All groups share one centre, and each spreads out both ways along 13 directions, with some noise.
(in the rows, 100 means zero)
Known rows, each followed by its group:
111	157	131	91	97	98	74	118	105	123	111	107	107	108	126	91	141	98	107	128	121	132	117	95	103 | (3)
94	127	115	119	113	91	70	106	113	101	106	99	119	100	86	92	127	86	85	115	103	116	115	97	121 | (3)
84	112	93	105	111	93	96	93	97	93	92	110	127	99	85	92	79	84	95	105	94	111	97	125	97 | (0)
92	101	109	90	106	142	89	97	133	114	121	104	118	114	93	97	146	83	102	98	100	93	111	104	87 | (2)
77	125	109	99	94	74	123	117	99	107	111	80	91	114	83	105	93	90	112	118	92	87	82	120	83 | (0)
87	74	76	89	89	73	124	98	107	90	102	84	102	96	71	127	97	90	75	116	80	67	74	122	73 | (3)
144	71	74	99	105	77	111	93	102	77	115	91	111	96	113	117	122	119	91	104	126	109	89	83	72 | (2)
134	134	130	70	89	87	47	132	101	145	122	120	153	58	112	115	144	92	68	141	131	128	90	103	60 | (3)
104	102	122	103	85	109	104	122	113	125	104	87	116	119	107	86	119	88	94	97	121	76	85	95	105 | (3)
107	94	65	81	94	123	107	119	119	107	128	95	91	88	63	101	141	124	119	93	115	131	129	122	94 | (2)
85	104	112	88	63	98	99	97	85	113	102	88	111	98	99	118	93	105	97	111	108	109	90	120	89 | (4)
94	95	100	108	105	105	111	109	111	85	88	97	110	107	99	96	111	95	97	106	93	88	79	87	114 | (3)
97	79	77	83	95	116	93	79	111	95	98	106	114	99	103	110	122	110	72	94	85	83	110	114	103 | (2)
93	101	115	123	90	85	105	118	104	98	108	81	106	106	89	114	107	90	80	112	109	103	98	96	109 | (2)
103	96	109	111	91	98	100	112	97	101	97	101	90	95	99	105	91	99	103	108	108	105	100	88	105 | (2)
85	105	91	106	93	109	106	117	109	113	99	105	130	110	101	116	88	95	101	109	112	109	102	128	97 | (0)
106	71	93	121	121	140	96	118	103	79	138	116	116	43	88	141	106	131	64	84	97	105	93	80	83 | (3)
98	115	107	110	63	99	91	119	114	107	115	101	140	96	85	105	93	91	69	129	143	90	74	116	78 | (1)
90	91	88	115	109	96	102	84	107	60	81	109	48	92	97	114	108	105	84	117	57	96	119	65	135 | (4)
128	85	107	132	118	61	97	94	86	95	103	81	149	117	114	99	85	93	103	86	142	109	79	96	81 | (1)
96	124	107	86	130	107	137	113	98	88	100	95	96	115	123	76	108	98	128	91	84	99	73	92	93 | (1)
94	81	92	113	89	83	95	92	94	99	91	92	103	95	95	118	93	115	90	97	94	93	108	104	115 | (1)
76	105	116	106	89	102	80	88	107	111	96	94	126	104	86	92	98	86	69	96	94	69	94	114	112 | (0)
90	82	85	141	132	123	86	94	123	102	121	111	124	115	109	127	96	101	83	78	108	102	149	118	110 | (0)
93	113	123	95	110	131	92	143	125	131	118	123	102	85	97	100	99	66	80	112	85	87	106	95	90 | (1)
92	83	92	95	84	125	94	99	102	116	112	97	78	93	94	108	117	131	85	79	98	90	139	107	128 | (1)
90	96	100	59	100	120	102	103	120	164	144	82	124	122	88	74	138	98	87	46	108	49	126	155	80 | (2)
124	118	85	124	130	55	103	128	104	93	115	103	119	99	116	104	112	101	51	108	121	124	128	103	114 | (2)
97	103	82	133	130	79	87	85	113	67	94	116	114	107	111	125	97	90	75	121	94	124	128	95	113 | (0)
125	81	96	49	58	88	92	85	108	118	83	101	88	100	89	92	113	72	112	134	102	83	70	89	61 | (0)
97	112	85	63	76	109	118	115	118	117	117	89	130	116	88	72	133	93	67	98	122	88	92	137	97 | (2)
72	89	131	115	68	100	126	80	58	113	141	61	67	115	126	155	83	145	91	71	105	88	124	109	91 | (4)
94	127	129	119	95	62	46	113	107	131	61	116	100	94	85	74	72	67	104	121	86	77	100	97	130 | (2)
115	77	84	75	60	92	115	88	112	120	94	79	66	147	117	100	132	93	99	104	120	106	144	102	118 | (0)
99	110	78	110	87	96	103	110	122	87	100	100	66	106	91	101	133	110	82	121	104	118	145	93	140 | (2)
92	101	104	111	78	135	104	105	107	94	101	100	119	107	102	97	99	104	88	102	126	116	102	100	119 | (3)
88	75	108	117	79	81	77	107	92	109	90	93	66	64	75	143	107	125	84	107	64	89	118	85	131 | (1)
107	90	101	115	104	100	92	110	104	109	94	118	133	106	138	130	80	91	80	109	113	105	102	105	92 | (0)
127	98	90	93	104	95	103	106	109	100	90	115	108	113	139	108	104	90	87	119	115	110	108	89	92 | (3)
97	114	106	77	95	79	100	98	74	114	105	89	125	89	93	90	110	106	65	88	98	126	105	124	117 | (1)
92	90	98	113	110	121	92	108	108	92	91	110	126	89	102	116	110	106	85	99	92	107	98	96	116 | (4)
111	69	123	137	83	100	74	126	112	120	102	103	103	77	72	98	70	76	73	100	117	64	89	76	104 | (3)
96	102	105	106	103	102	105	92	106	100	118	86	101	116	106	110	116	106	104	94	106	89	101	101	89 | (4)
102	84	97	115	98	90	102	102	103	102	90	100	83	106	102	101	80	92	95	95	97	86	113	93	114 | (3)
96	96	75	89	116	114	117	77	93	83	100	85	133	113	102	97	122	134	133	68	109	112	85	122	94 | (3)
62	119	104	83	86	37	114	88	63	99	67	67	96	95	81	104	98	114	103	105	50	97	78	131	132 | (1)
69	118	104	124	88	114	74	112	107	67	86	104	125	50	46	107	108	116	95	127	80	93	44	90	116 | (0)
95	76	75	123	84	91	93	91	123	91	86	104	95	117	100	142	99	84	86	135	101	115	133	103	108 | (0)
97	108	88	92	126	76	103	104	120	102	103	98	129	105	78	84	107	82	97	102	89	74	78	120	80 | (4)
130	97	98	69	82	113	106	121	102	110	92	113	93	89	124	98	110	95	97	120	111	113	90	77	91 | (0)
84	112	81	119	74	111	121	89	118	92	104	92	100	151	113	104	95	112	101	110	131	90	114	122	107 | (1)
114	104	81	94	83	98	102	111	89	78	69	125	74	75	107	94	71	118	106	125	97	109	83	79	113 | (2)
119	84	57	103	129	84	124	84	117	80	110	101	69	132	92	71	102	102	113	76	108	83	127	108	94 | (4)
100	108	82	87	86	117	119	116	116	101	90	99	100	118	101	84	110	102	117	110	118	114	103	111	111 | (4)
97	96	87	86	113	160	131	105	110	95	136	91	130	112	112	98	139	126	110	68	124	122	101	115	87 | (2)
106	94	116	132	102	43	93	119	98	109	120	72	102	93	73	129	108	90	98	111	106	95	97	97	82 | (2)
92	137	103	89	74	111	62	119	114	107	102	116	103	61	84	113	139	121	83	138	99	108	103	98	111 | (1)
88	111	114	84	119	113	112	146	115	132	153	112	91	71	97	116	104	90	43	96	75	50	107	110	72 | (1)
84	94	105	108	82	100	97	91	108	96	100	79	114	111	98	132	130	109	100	113	98	98	97	105	103 | (4)
87	130	119	79	120	150	74	107	131	132	102	142	112	102	121	70	108	69	74	99	78	73	117	107	108 | (2)
107	86	86	113	104	103	101	103	110	75	96	116	54	84	90	98	95	100	77	111	86	97	123	70	123 | (4)
118	87	101	98	117	84	68	97	99	95	86	112	123	65	85	97	122	81	54	106	85	130	113	84	128 | (1)
84	119	136	109	115	119	98	106	97	113	99	112	106	109	95	66	53	61	131	91	95	84	74	100	81 | (0)
111	126	110	99	130	91	124	123	102	65	102	114	125	91	111	90	99	60	61	137	99	130	63	79	86 | (1)
92	105	101	101	85	78	104	101	107	98	98	89	95	105	92	120	116	94	86	125	89	93	99	102	99 | (4)
124	113	120	100	83	106	65	122	91	110	66	112	101	76	119	85	114	114	121	114	110	125	89	64	139 | (4)
102	96	112	101	103	106	70	100	99	135	99	114	119	109	146	117	115	93	40	88	102	128	172	110	147 | (4)
125	97	87	87	122	78	97	112	93	91	108	109	105	64	80	98	103	106	105	104	97	116	81	95	73 | (0)
105	93	101	82	80	145	70	96	101	115	102	103	85	76	83	91	142	128	115	84	104	120	126	93	125 | (3)
88	79	87	105	76	99	106	89	96	91	92	79	111	103	91	119	108	113	81	99	103	103	102	110	122 | (3)
112	103	75	96	153	79	111	91	87	92	89	117	123	108	149	111	94	112	90	80	81	118	118	112	103 | (3)
97	93	71	80	86	143	131	106	106	78	105	126	101	94	103	103	69	92	84	117	111	121	89	109	78 | (1)
104	112	93	113	104	100	90	107	119	96	101	95	124	110	94	98	132	102	103	110	119	110	104	103	112 | (0)
97	98	114	89	106	84	87	86	98	126	112	85	104	106	112	111	127	102	92	84	88	78	113	109	94 | (4)
101	95	101	95	121	110	114	106	105	116	128	91	84	114	122	110	129	121	99	71	89	79	126	102	93 | (4)

New rows, each followed by its group:
86	69	104	106	70	113	93	86	98	122	92	75	121	115	77	88	98	102	107	68	117	92	106	120	126 | (2)
85	67	76	92	86	82	118	91	113	91	114	81	142	101	72	131	111	87	42	108	98	77	83	133	80 | (3)
137	97	114	107	116	112	79	112	123	116	83	113	118	118	144	77	127	85	97	95	125	107	114	68	125 | (3)
84	101	99	143	133	48	67	57	103	71	95	94	124	97	68	115	82	82	87	109	78	78	90	110	86 | (0)
143	54	92	68	95	102	90	92	86	96	83	110	124	67	80	96	87	59	114	113	120	170	75	83	67 | (1)
99	110	95	113	109	106	131	117	88	106	99	80	121	130	121	84	95	133	138	64	128	98	86	116	114 | (4)
101	102	83	107	99	96	119	114	106	82	110	94	107	103	100	112	116	105	70	114	116	134	118	106	113 | (2)
61	81	89	104	81	128	112	79	89	77	75	84	111	98	98	135	101	135	122	92	71	104	80	109	124 | (4)
100	96	82	100	104	121	117	89	84	91	116	95	115	104	124	119	109	139	99	75	114	127	120	114	102 | (3)
94	84	81	103	70	103	94	79	94	109	97	91	113	117	95	101	98	123	83	79	128	108	129	128	121 | (1)
88	114	109	91	121	112	101	96	109	124	117	99	96	116	124	102	121	112	109	77	80	61	113	113	88 | (2)
116	90	70	86	69	38	95	107	110	106	97	86	72	92	60	110	114	97	94	134	104	93	113	113	91 | (2)
96	110	111	111	111	102	91	109	108	109	108	100	101	96	89	89	106	97	101	93	99	90	100	99	102 | (3)
106	84	110	119	114	133	102	109	78	105	113	97	132	78	96	81	65	130	126	43	122	82	64	98	92 | (4)
93	118	132	86	89	91	113	110	83	122	110	86	109	103	126	99	96	109	84	89	98	60	64	102	87 | (0)
106	82	72	80	105	95	97	94	137	85	101	109	114	101	87	118	145	67	47	133	83	96	110	102	93 | (3)
109	58	68	109	62	104	95	77	121	71	79	102	88	107	76	120	99	92	104	129	115	104	98	91	100 | (1)
92	87	64	105	102	112	107	96	110	70	73	103	130	98	76	92	93	105	124	104	105	107	70	112	104 | (4)
91	89	87	102	95	83	89	90	97	96	76	100	109	87	86	112	94	109	100	104	81	94	94	109	113 | (1)
101	101	93	107	124	76	92	95	101	92	81	109	113	96	79	61	77	78	95	90	90	82	87	105	112 | (4)
78	117	77	113	96	108	102	47	117	61	85	93	89	158	117	92	128	103	98	110	104	116	138	108	137 | (0)
109	98	95	96	109	78	91	85	96	94	88	108	108	96	126	111	99	112	90	102	83	71	83	96	90 | (2)
94	82	102	121	108	69	109	94	91	95	88	79	105	108	99	109	88	96	82	85	94	88	103	100	125 | (1)
53	97	104	97	90	119	100	64	111	90	108	89	123	111	76	114	106	85	81	101	72	76	88	128	89 | (4)
98	111	89	94	105	83	109	104	93	70	89	106	109	76	98	114	96	108	84	123	85	112	74	99	93 | (1)
111	80	63	108	115	100	97	89	124	84	95	101	144	114	86	98	115	96	103	98	121	104	97	119	89 | (4)
98	115	66	59	120	152	60	94	135	102	85	160	124	64	92	85	123	95	88	115	65	101	107	116	99 | (2)
94	102	74	80	78	89	114	94	91	92	79	100	111	104	101	94	86	111	88	108	101	99	86	121	111 | (2)
94	96	98	123	100	100	98	77	103	80	112	95	117	119	99	111	95	90	76	107	117	110	115	108	96 | (4)
88	88	94	113	67	108	94	107	92	98	98	100	74	79	93	137	92	130	93	109	96	105	114	94	118 | (1)
97	106	93	104	96	88	108	92	92	90	99	105	89	110	110	111	88	99	80	111	102	116	119	104	109 | (4)
93	92	104	132	97	118	96	85	99	71	107	103	126	95	65	76	58	85	95	91	126	94	69	99	90 | (4)
97	74	99	109	92	103	100	102	103	96	108	87	124	87	80	121	108	97	76	99	108	105	92	101	96 | (2)
97	96	93	80	73	59	96	95	99	115	91	90	60	96	87	111	98	107	99	115	76	50	94	108	91 | (2)
90	95	120	117	106	105	99	102	109	101	120	82	97	102	94	130	123	97	113	107	95	91	93	86	78 | (2)
88	72	101	112	104	133	100	93	101	97	112	94	104	95	88	103	95	117	103	64	97	81	98	99	106 | (4)
108	119	125	93	133	93	132	126	109	118	125	96	114	129	117	81	100	54	103	97	108	89	81	102	59 | (1)
139	111	108	73	90	67	110	126	92	96	86	106	79	89	128	98	118	84	76	141	105	122	86	63	100 | (0)
76	117	73	90	81	127	129	94	119	59	88	106	74	112	95	93	112	112	89	128	81	95	93	100	123 | (1)
102	88	125	114	121	60	81	93	111	131	133	74	120	110	87	133	120	72	112	94	97	72	98	114	46 | (2)
84	90	103	93	92	149	76	63	117	96	93	122	100	102	78	79	83	77	112	95	89	81	98	103	92 | (0)
108	109	72	94	114	80	98	79	83	74	65	121	128	96	139	100	83	127	87	101	87	97	81	106	110 | (2)
83	102	109	82	100	124	65	90	122	125	97	117	86	93	92	98	117	92	112	102	64	60	106	105	93 | (2)
109	110	96	97	107	108	98	111	113	110	105	108	113	106	114	84	113	99	72	94	110	92	114	106	110 | (2)
84	105	118	73	93	102	79	77	88	131	109	103	116	99	115	120	110	91	67	99	81	100	123	122	89 | (4)
107	102	100	112	103	122	80	96	120	87	99	117	124	98	96	91	108	82	85	117	116	119	102	91	103 | (4)
109	102	75	97	107	62	102	87	104	100	87	92	108	129	121	110	124	103	98	109	105	114	128	117	110 | (4)
113	95	87	113	92	143	112	133	122	103	105	103	105	114	129	122	130	133	133	103	133	123	112	89	108 | (0)
114	99	106	118	109	112	82	111	97	83	118	100	119	61	95	126	129	137	106	101	111	115	82	74	89 | (3)
99	94	113	105	80	102	87	111	108	113	86	91	96	101	78	82	105	92	113	101	104	81	87	88	117 | (3)
97	95	85	112	106	77	92	112	124	90	82	105	112	94	79	103	107	79	72	122	87	94	99	101	119 | (4)
116	78	100	102	119	83	83	120	94	123	108	111	126	55	80	97	80	96	74	77	97	75	83	105	88 | (4)
90	106	79	93	84	72	105	94	103	82	94	92	96	99	91	119	121	106	61	127	89	112	115	110	122 | (0)
99	91	117	109	81	105	90	95	100	102	90	94	78	103	101	103	102	106	120	99	95	73	88	79	103 | (2)
105	92	104	98	110	99	108	108	94	122	114	95	105	107	99	91	87	98	115	73	109	90	103	114	85 | (0)
100	101	86	94	75	65	111	96	92	93	80	92	107	108	99	101	85	93	76	121	105	98	88	117	108 | (2)
117	65	97	100	107	97	90	122	109	101	98	111	123	57	88	118	97	90	68	105	86	73	64	79	84 | (3)
82	106	105	123	116	91	95	119	96	95	103	100	109	72	88	131	102	112	92	105	80	106	98	100	109 | (2)
84	119	138	111	88	115	117	82	85	97	146	84	65	122	117	112	95	101	88	94	114	90	118	92	76 | (4)
84	93	92	104	73	123	115	132	102	104	87	92	116	91	87	108	87	117	110	104	109	108	77	108	123 | (4)
109	103	88	103	101	103	89	122	117	95	100	110	131	74	91	129	121	114	100	126	108	106	76	100	85 | (0)
